The rows of a group lie close to one hidden flat surface of 11 dimensions, which passes through zero. Surfaces can cross.
In the rows, zero is written as 128.
Some rows, each with its group after it:
[139 121 119 161  90 145 113 171 162 164 109 151 100 154 139 118 128]
K26
[122 129 128 142 136 138 123 116 159  93 126 131 140 175 122 176  85]
K506
[124 102  97 129 106 112  92  85 143 103 121 143  94  89  95 141 136]
K285
[114 111 118  89 143 107 136  90 126  65 137 141 125 156 163 119  90]
K787
[100 152 121 147 140  59 156 137 119 100 132 127 197 119 114  61 174]
K772
[149 118 115 174 116 176 165 162 112 114 131 115  85  91 128 142 115]
K285
[119 153  92 142 129 106 125 131 127 148 153 113  96 159 104 185 171]
K14
[179 158 120 130 206 110 162  99 131 160 137 156 127 112 153 135 130]
K929
[ 90 118  77 130 114  49 166  82 139 123 117 101 141 126 159  94 167]
K772
[154 114 142 120 128 111 149 134 101 175  80 103 117 102 134 121  88]
K349
[113 154  71 153 105  98 110  96 186 210 160 146 124 119 101 139 167]
K787
[158 125 115 136 205 104 153 180 110 126 120  94  95  75 111  97 177]
K285
[117 151 159 126 112 156 105 137  64 156 160 104 124 102 129  88 157]
K929
[119 136  64 119 152 115 134  77 166  85 131 111 128 132 184 111 144]
K14
[ 88  92 138 123 119  87 176 165 155 163 140 113  80 183 153 118 161]
K14
[155 173 133  83 164 115 171 154  41 168 152 122 137 132 145 155 129]
K349
[130 148 139 151 161 137 143 115  85 137 133 112 176 133  79 148 140]
K772
[106 181 115  92 117 123  98  94 113 129 173 143 163 198 160 151 176]
K772
[154 110 170 139 174 112 189 187 115 157 115 144 121 116 126  97 113]
K285
[151 129 152 143 141 144  75 142 116 104 153 181 104 132 115  74 179]
K349
[127 106 125 130 144 116 156 153 105 168 138 130 118 160 122 106 187]
K929
[153 112 105 154 174 130 153  69 139 156 139 131 117  89 122 125 111]
K929
[126 103 117  86 211 116 155  94 142 144 130  79 149  89  96 128  93]
K506
[148 122 112 155 204 120 105 143 132 121  93  99 137 167 122  98 189]
K285
[117  88 132 139 117 143 164 148 128 149 135 107  74 151  93 190 100]
K14
[116 112 109 161  95 143 140 153 133 155 140 132 116 147 120 101 152]
K506
[128  84 147 141  95 190 145 161 117  86 122 176 161 144 138  63 100]
K787
[102 113 144 108 149  95 165 128 183 149 125 103 149  87 141  81 113]
K349
[159 120 109  99 168 110  92  73  93 137 112 161 167 129 100 104 184]
K349
[101 102 146 134 135 106 157 144 157 111  89  76 131 171 118 207 127]
K772
[157 173 114 169 129 136 105 128 114 118 133 141 146 105 119 119 171]
K349
[148 119 168 109 133 115 108 152 151 159  80 105 132  73 122 108  84]
K349
[111 125 111 151 156 132 164 101 151  82 125  89 142 113 167 117 153]
K285
[183 150 146 118 171 124  88 168 107 160 119 150  84 114 129 127 124]
K285
[129 135 123 160 148 156 105  79 120 138 156 113 133 118  89 124  79]
K929
[ 98  83 129 109  88 145 124 103 153 110 114 126 114 185 126 208  90]
K349
[ 88  92  71  98 123  71 135 115 148  86  96  78 145 134 137 116 206]
K506
[113 136  94 103 140 177 164 121 107 121 184 117 148 106  94 161  90]
K26
[113 117 109 154  63 140  78 162 114  92 118 127 134 138  62 149 159]
K929
[102 138 130 132 154  56 129 118 173 148 139 117 157 110  94 101 107]
K26
[130 149 192 113  96 117 112 100  94 146 119 120 117 100 149 159 132]
K506
[159 154 191  85 136 122  90 156 142 143 108 148 146  78 118 149 121]
K349
[157 111 144 122 115 102 119 110  91 142 108 151  81 121 138 130 132]
K787
[ 97 184 115  99  90 156  91 162 129 117 172 105 117 163 122 200 129]
K285
[134 130 109 112  99 185  63 115 121 106 143 144 107 124 111 141 117]
K26
[102 126 150 118 138 121  97 179 185 148 161 141 102 150 108 109 145]
K26
[112 108 101  83 160  74 128  88 119 116 146 134 106 167 114 153  95]
K787
[ 93 133 137 134 145  97 143  95 128  85 107  68 161 137 136 114  80]
K506
[104 139 160 147 120 156 119 137 191 115 136  94  94 146 162 165  74]
K285
[122 101 130 142 102 145 146 158 132 176 125 116 112  99 121  83 114]
K929
[126 213 141 109 150  96 137 103 115 182 208 132 105 109 179 148 131]
K506
[127 122 138  88 169  84  92 106 174 133 108 125 121 151 132 131 115]
K285
[116 137  94 125 135 125 111 107 150 114 119 113 143 166 157 136 162]
K285
[158 117  90 118 157 145 140 195 176 188  81  91 140  99 108 123 122]
K929
[132 150 126 172 132 170  88 137 164 175 158 145 127 104 124  87 180]
K14
[127 130 108 179  87 141 153  85 131 123 107 107 156  87 144 121 137]
K787
[106 135 187  87 143 172 100 144 165 109 189 173 122 104 139 110 141]
K26
[146 138 153 169 129 112 122 108 146 138 109 139 151  64 111 104 136]
K349
[132 166 148 156 185 129  91 171 205 158 142 150 128 203 132 153 159]
K14
[146 138 115 148 118 150 120  56 119 103 113 108 148  72 177 118 153]
K26
[157 155 142 142 137 132 154 150 135 135 104 153 173 159 130 172  83]
K26
[128 137 119 120 149 120 126 101 135 139 124 119 132 173 136 183 147]
K772
[134  98 124 143  91 173 133 127 128 180 100  84  58 106 181  94  94]
K772
[113 122  55 192  71 144 135 100 170 108 141 150 119 164  92 168  86]
K929
[152 114 122 182 185 128 157 135 130 139 111 130 146 137  62 149 129]
K772
[137 113 133  69 124 192 140 157  70 108 121 116 101 161 174 154  96]
K14
[133 124 101 171 108 120 159 115  83 169 140 101 114  37  80 114 168]
K14
[143 107  84 114 141 157  98 125 105 108 165 184  97 150  98 129 148]
K14
[133 110  61 134  97 146 114  65  89 138 109  68  66  96 120 155  96]
K787
[141 117 123 147 129 158 110 204  82 143 107 115 145 163  84  79 151]
K506
[151 132 187 102 184  65 160 167  98 159 107 125 131 108 128 136 166]
K772
[135 104 100 101 105 127 141 162 133 131  90 131 129 134 140 111 126]
K929
[119 102  97  80  88 100 122 154 144  85 101 124 100 120 111 173 119]
K772
[ 71 148 138 142  74 138 125 136 149 113 158  76 121 102 178  98 184]
K929
[130  73 104 133  91 134 114 101 116  72  94 140 125  99  73 137  95]
K929
[129 108  68 170 111 156 160 132 153 140 100 122 133 202 175 122 178]
K285
[146 129 130 115 145  91 129  53  70 115  95  81 147  68 124 110 101]
K506
[105 131 126 105 118  29 141 187 152  92 105 134 151 162 136  90 169]
K772
[147  82 179 143 108  95 165 155  92 169  85 156 104 152 126 103 120]
K26
[144 161 191 183 168 132 161 100 144 117 141 148 145 141 171 140 111]
K506
[139 134 184 149 123 107 109 109 148 156 100 130  86 162 188 119  87]
K787
[139 124 110 143 123 151 154 100  91 115 133 139 171  88 128  74 128]
K787
[123 104 171 176  91 142 123 154 162 150 125 156 117 120  86 132 101]
K349
[ 90 153 168 167 100  75 129 140  60 143 114  68 143 176 128  89 114]
K506
[146 130  98 164 183 170 113 102 178 186 170 134  49 103 123 126  99]
K14
[138 132 101 127 108 166  90 124  94 102 111 113 108 179 171 133 129]
K787
[137 136 151  96 168  49  70 125 102 134 115 115 111  95 101  89 149]
K26
[115  96 111 155 106 160 166 174 120 150 123  94 135  98  69 121 157]
K787
[150 165 166  91 186 115 138 123 121  96 147 134 150 109 143 157  75]
K26
[123 109 112 161 104 129 146 186 128 156 131 137 112 134 131  53 195]
K506
[148 171 146 168 175  88 164  93  84  99 178 180 138 140 153  87 164]
K349
[141 129 127 119 100 117 126 140  85 125  91 102 122  73 147  72  88]
K772
[107 165 107  91 125 116 125 109 167 115 174 133 106 109 178 132 118]
K506
[149 133 101 169 134 152 111 138 134 173 116 121 141 116  95  99 121]
K14
[156 150  88 116 119 152  95 189 115 132 127 135  68 166 145 145 138]
K26
[115 106 144 109 142 113 174 167  86 164 161 144 136 125  65 111 102]
K26
[182 133 130 129 169 108 103 112  84  89 117 154 106  52  95 123 150]
K285
[148 119 121 117 117 143 133 116 116 119 150 170 130  61 116 102 159]
K787
[ 78 130  87  47 173 126 137 153 176 100 152  83 193 152 110 134  61]
K349
[159 131 163 133 154  84 132 154 140 139  97 139  95 119 179  54  95]
K772
[112  98 106 115 105 144 128 114 176 113 161 189 140 118  93 118  82]
K787
[131 136 142  97 111 100 137 130 119 100 119 145 122 120 180 126 169]
K929
[146 114 160 104 158 208 116 123 153 129 150 148  99  98 200  73 110]
K14
[162 125  69 112 183 118 141 140  80 133 134 141  90 178 104 150 130]
K14

New rows. What belongs after each?
[149 116 134 128 140 162 124  82 119 157 164 169 112  76  96 113  99]
K772
[109 163  50  88 136  91 132 118 129 124 181 118 117  79 145  84 169]
K26
[149 119 138 136 110 169 120 167 109 193  94  95  63 173 186 125 124]
K772
[118 125 132  97 169  62 162 122 132  61  95 125 172 186 153 139 121]
K14
[133 166 140 150 157 139 113 174 127  91 170 154 137 121 117  76 104]
K349
[150 130 164 100 122 146 148 145  52  72 119 142 175  65 117 126 161]
K14
[132 124  87  88  84 146 132 162 117 118 156 185 117 168 128 148 106]
K26
[135 131  91  61 174  97 115 132 146 180 127  84 103 119 145 106 115]
K285
[ 95 145 141 118  70  93 103 121  89 142 129 101 116 156 111 161  91]
K506
[130 115 122 167 146 141 140 117 180 101 126 119 109 108 154 109 109]
K772
[142 157  87 144 113 116  96  56 115 121 149 136 135  48 109 119 133]
K14
[145 129 129 123 121  92 109  67  88 108 106 125 126  69 169  74 183]
K26
[127 132 106  75  87  79 110  95 152  95 131 170 100  92 160 148 129]
K506
[156 145 185 124 175 133 158 178 106 171 126 111 109 114 145 151 131]
K14
[146 106  47 104 109 136 159 148 119 143 100 128 139 109 157  70 136]
K929
[126 128  83 135 122 148 180 156 122 142 136 115 118 151 136 154 120]
K26
[109 106 147 154 103 114 128 133 151 152 122 136 133 165 128  81  76]
K772
[144 138 123  95 145 179 109 209 174 139 162 180 107 121 143 107 190]
K506
[136 129 132 126 133 154 103 177 110 160 130 134 125 171  92 130 112]
K787
[124 121 135 156 117 112 101 125 167 152 140 130  67 113 156 113 184]
K285
[113 112 153 199 119 158 127 139 151  82 108 131 137 186 121 159 150]
K285
[161 147 102 143 157 109 122  96 101 124 122 122 144  92  97 131 105]
K14
[133 127 100  89 144  95 118  95 118 120 125 137 121 152 167 100  96]
K14
[114 143 102 107 118 128 112 103 195  85 161 153 121  80 170 136 185]
K787
[104 119 107 127 126 151 125 150 171 175 148 114  75 188 181 115 149]
K14
[107 153  65 120 120 144 119 137 155 134 157 133 169 152  77 156 114]
K26
[135 123 122 136 211 117 137 120 136  92  93  79 179 166 131 109 144]
K285
[ 98 117 160  96 119 178  82 156 147  91 162 160 129 172  86 169 131]
K26
[129 123 117 117 125 156 132 116 142 138 140 114  83  90 174 122 163]
K772
[ 90 111 101 144 132 104 155 162 149 151 154 107 121 148 105  70  82]
K506
[106 116 114 117 136 162 125 162 206  64 134 128 142 139 165 110 136]
K506
[ 88  63 101 130  83 175 133 153 161 117 104  75 117  94 132  79 162]
K506
[105  87 123  71 149  77 159 128  73 120 153  98  66  92 111 106 100]
K26
[110 118  93 142  90 147 176 113 120 156 138 117 152 124 158 103 140]
K285
[107  85 143 174  90 158 133 160 142 129 136 141 129 140  39 168 135]
K14
[124  97 184 105 123 156 130 177 171  68 128 160 113  96 123 158 138]
K787
[142 159 147 122 162  96 123 115  86 109 107 124 161 194 170 111 118]
K787
[118 121 111 126  91  78 105 221 134 102  98 164 136 179 104  82 120]
K772
[150 117 130 145 116 155  74 122 116 117  91 107  79 127 128 135 106]
K26
[ 75 120  89  75 106 105 151 134 126 127 158  94 148 121  89 140 113]
K285
[131 166 209 116 151 112  95 118  87 142 149 140 166 104 119  94 151]
K285
[141  91 119 129 134 107  97 116 117 134  82 104  86 113 162  52 161]
K349
[110 111 152 176 154 110 208 136 179 132 116  71 136  86 143 118 167]
K14
[150 109  35 182 152 120 131  77 161 109 112 126 113 135 120 124 116]
K772
[103  92 145  99 112 121 158  98 126  85 140 120  91 106 176 108 130]
K26
[124 121 125 141 122 119 188 166 102 183 124  91  99 105 143  96 109]
K349
[137 119 155 168 172 143 126 131 145 159 158 181 146 148  70 112 113]
K772
[132 140 163 151 129 137 121 160 111 144 148 155 150 123 111  58 123]
K772
[136 120  65 150  79 191  76 113 110 138 132 143 146 110  95  82 135]
K14
[135 138 157 150 158 103  75 130 174 120 116 126  91 149 149 136 182]
K285
[158 109 104 155 106 161 131 109 132 123 123 170 112 102 124 127 115]
K506
[121 135 185 132 115 157 117 106 126 123 123 106 147 113 150 112  51]
K772
[113 108 184 102 118 216  99 106 145  98 187 162 105  75 151 109 125]
K26
[102 131 150 113 159 109 148 147 176 160 120 100 142 192 180 109 128]
K285
[117 111 130 131 168  98 154 113 145 134 128  89 114  97 157 116 214]
K929
[108 111 109 137  82 138 129 135 120 151 124 114 128 157 112 128 119]
K772
[149 167 145 117  90 171  83 139  75 139 129 140 152  83 123 129 151]
K14
[117 115 184 119 149 172 140 132 134 114 164 130 116 108 165 118 180]
K26
[160 129 136 113 160  89  85 115 161  91 106 151  79 106 136 162 126]
K285
[102 131  73 104  89 120 126 139 114 116 145 135 147 157  96 160 155]
K285
[109 120 195 143 113 131 136 177 176 163  93 104 151 166 149 117  92]
K14
[139 132 132 120 142 176 146 152 121 141 131  79  97  97 152 177 197]
K772
[122 141 106 116 141  99  64 141 135 141 146 112  97 113 101  96 171]
K26
[132 132  47 114  78 157 101 146 124  89 103 144 154 165 119 143  82]
K929
[ 76  83 105 155 102 111 149 130 187 104 118  83 130 112 122  91 151]
K929
[ 90  51  87 161  39 147 148  85 117 113 104 115 129 159 109 137 137]
K26
[152 122 136 134  99 106  67  99 150 131  98 147  86  81 148  75  89]
K26
[136 148  75 165 150 105 152 146  75 138 120 121 143 206 109 130 128]
K349
[152 162  81 145  98 101 124 168 143 105 115 162 145 104 128 105 151]
K929
[128 128 118 162  96 164  85  98 162 148 118 135 170 126  72 138 101]
K26
[117 151  61 134 126  33 138 162 160 157 106 112 132 181 107 131 120]
K26
[134  88  82 101 105 131 121 146 114  87  87 133 140 143 107 143 139]
K929
[102  61 110 141  76 126 160 141 170 141 142 172  97 109  87 119 167]
K787
[115 158 146 136 162 135 130 131 119 154 124  69 150 145 143 107  77]
K787
[116  97  89 138 129 109 149 168 123 185 131 129  89 197 111 112 151]
K14
[147 135 121 129 161 132 182 130 103 107 109  91 125 149 152 193  67]
K26
[173 136 124 158 171 154 134  99  97 145 133 129 122  56 121  92 121]
K772
[150  90 148 108 148 185 157 148  84 103 108 126 120 110 118 135  83]
K14
[161 165  80  74 141  91  86 106 131 116 141 139  76  76 147 153 139]
K285
[113 107 130 138  93 119  97 154 155  74  97 115 135 112  80 149 131]
K929
[100 129  93  84 130 109 149  80  99  83 154 121 145 118 123 142 122]
K26
[117 117 171 133 100 134 113 191 169 116 114 110  77 130 163 124 127]
K349
[119  97 114 108 115  64 132 209 126 106 103 158 139 147  43 140 143]
K772
[176  95 112 208 135 142 196 164 108 112  97 153 119 129 138 107 175]
K285
[106  79 140 115 127  80 154 101 152  96 126 163 143 125 141  61 111]
K14
[126 111 225 143 107 142 109 156 127  99  89 120 146 153 129 135  89]
K506
[127 127 123 164 134 114 134 153 133 184 108 110 108 212 172  91 151]
K772
[121 127  98 119 121 125 118  53 116 148 143 133 146 181 103 183  96]
K772
[ 93 134 185 115 108 109 162 133  84 166 119  74 158 114 144 117 137]
K772
[140  74 134 104 162  78 146  87 112 154  76 108 118 159 151 100  90]
K349
[129 140 117  94 100  97 110  72 142 123 121 141 111 125 129 220 130]
K506
[147 150 147 210  88 137 103 142 156 105 115 126 105  71 143 104 157]
K349
[145 174  99 132 132 160 100 134  97 100 158 140 153  89 143  72 161]
K772
[ 97  57 138 132  68 157 127 187 196 146 130 143  66 163 103 145 105]
K772
[ 87  94  90  81  87  99 118  37 181 149 122 118 131 111 145 108  82]
K285
[147  97 132 130 134 161 134 195 173 126 137 200 118 135 120  85 131]
K506
[ 98 140 137 181 138 142 154 106 152 128 153 109 169 144 153  78 150]
K772
[116 109 133 132  82 135 137 102 154 146 146 132  82  70 138 114  95]
K285
[ 87  59 169 122 119  71 207 149 103 125 116 123 125 192 105 135 139]
K26
[ 80 107 153  75 158 142 131 175 106 110 200 132 110 151  78 143 166]
K26
[113 114 157 100 127 120 199 124  80 110 155 157 166 146 145 129 178]
K26
[163 163 102  90 106 127  81 154  43 120 108 125 139 129 127 132 127]
K772
[106 145 101 131 116 174 109  84 178  72 169 147 137 113 145 151 113]
K772
[123  97 134 185 130 121 146 154 160 158  85  87 106 166 115 140 109]
K26
[160 104 186 128  94 198 143 127  83 117 120 188 140 138 168 134 149]
K26
[ 92 115 137 141 106 134 121  92 136  91 150  83 126  65  89 130 116]
K285
[131 166 144 162 151 147 107  98 117 165 179 178 187 179 115  75 122]
K772
[124 108 161 175 160  94 137  67 180  43  97 134 150 113 171 115 177]
K285
[130 108 103 133 106 142 124 136 134 148 134 136 101 113 103 133 134]
K787
[131  98 170  93 137  80 142 130 143 137 122 156 110  78  89 122  54]
K285
[110 136 119  52 167  98 167 178 113 117 187 132  85 133 123 136  85]
K26
[127 158 129 139 114 171 147 173 104 124 100  57 161 145 141 187 169]
K14
[127 137 128 144 116 127 146 140 104 106  96  86 171 118 107 170 126]
K14
[112  89 165 141 106 132 125 127 158 126 111 133  86 181 179 102  79]
K787
[109 122 148 129 138 163 148 127 136 189 145  91 109 138 146 122 110]
K929
[149 154  51 126 145 140 143 196 116 125 136 102  75 124 132 155 176]
K285
[174 129 148 122 171 129 137  89  59 166 142 143  93  77 122 148 177]
K929
[125 109 103 135 116 174 114  88 163 102 136 138 130  92 141  97 109]
K14
[ 92 168 104 100  83 163  88 128 120  89 149  68 132 118 177 127 138]
K506
[169 133 190 142 151 111  85  94 108 117 109 187 136 115 129 109 144]
K285
[159 175 140 103 161 105 131 151  80 129 128 168 189 154 107 153 124]
K26
[ 84 118 125 125 130 121  64 130 139 117 143 115 139 149  75 114 215]
K26
[140 114 122 162 130 182 106 102 162 111 107 131 154 107 101 123  50]
K14
[127 111 203 106 103 143 129 171 115 135 117 133 112  94 122 112  73]
K772
[120 106 223 112 143 149 140 149 145 122 151 160 120 130 153 120 131]
K26
[161 134 117 147 128 158 118 133 118 111 144 170 123 110 107  88  24]
K506
[147 162  96 120 118 136  82 187 146  41  93 125 124 154 167 126 129]
K772
[129 141 142 130 110  84 117 160 101 120 120 147 123 150 130  99 152]
K506
[101 149 145 154 119  69 100 152 160  57 137 153 157 164 101 128 149]
K929
[110 146 132 147 143  85 182  88 148 119 133  72 102  75 147 174 132]
K14
[ 95 139 147 149  77 143 108  88 153 110 149 131 143 149 156 150 128]
K285
[156 167 176  84 163 148  99 169  88  83 153 151 110 128 150 122  53]
K349
[173 159 104  97 163 145  71 126 102 117 121 158 141 169 121 136  75]
K14
[115 145 173 114 168 126 125 127 162 135 124  78 129 118 149 132  55]
K787
[114  97 170 144 105 120 160 192 151 102  82  83 113  88 130 106 110]
K772
[ 91 115 146 170 126 128 146 114 150  40 121 111 178 163 103 166 133]
K285
[135 162 120 132 140  68  99  97 143 202 125 110  80 127 126 168 141]
K787
[123  94 128 118 116 127 142 127 114  75 130 199 159 180 140  95 135]
K787
[123 136  82 172 125 211 154 131 160 153 152  91 134 112 120 153 104]
K26
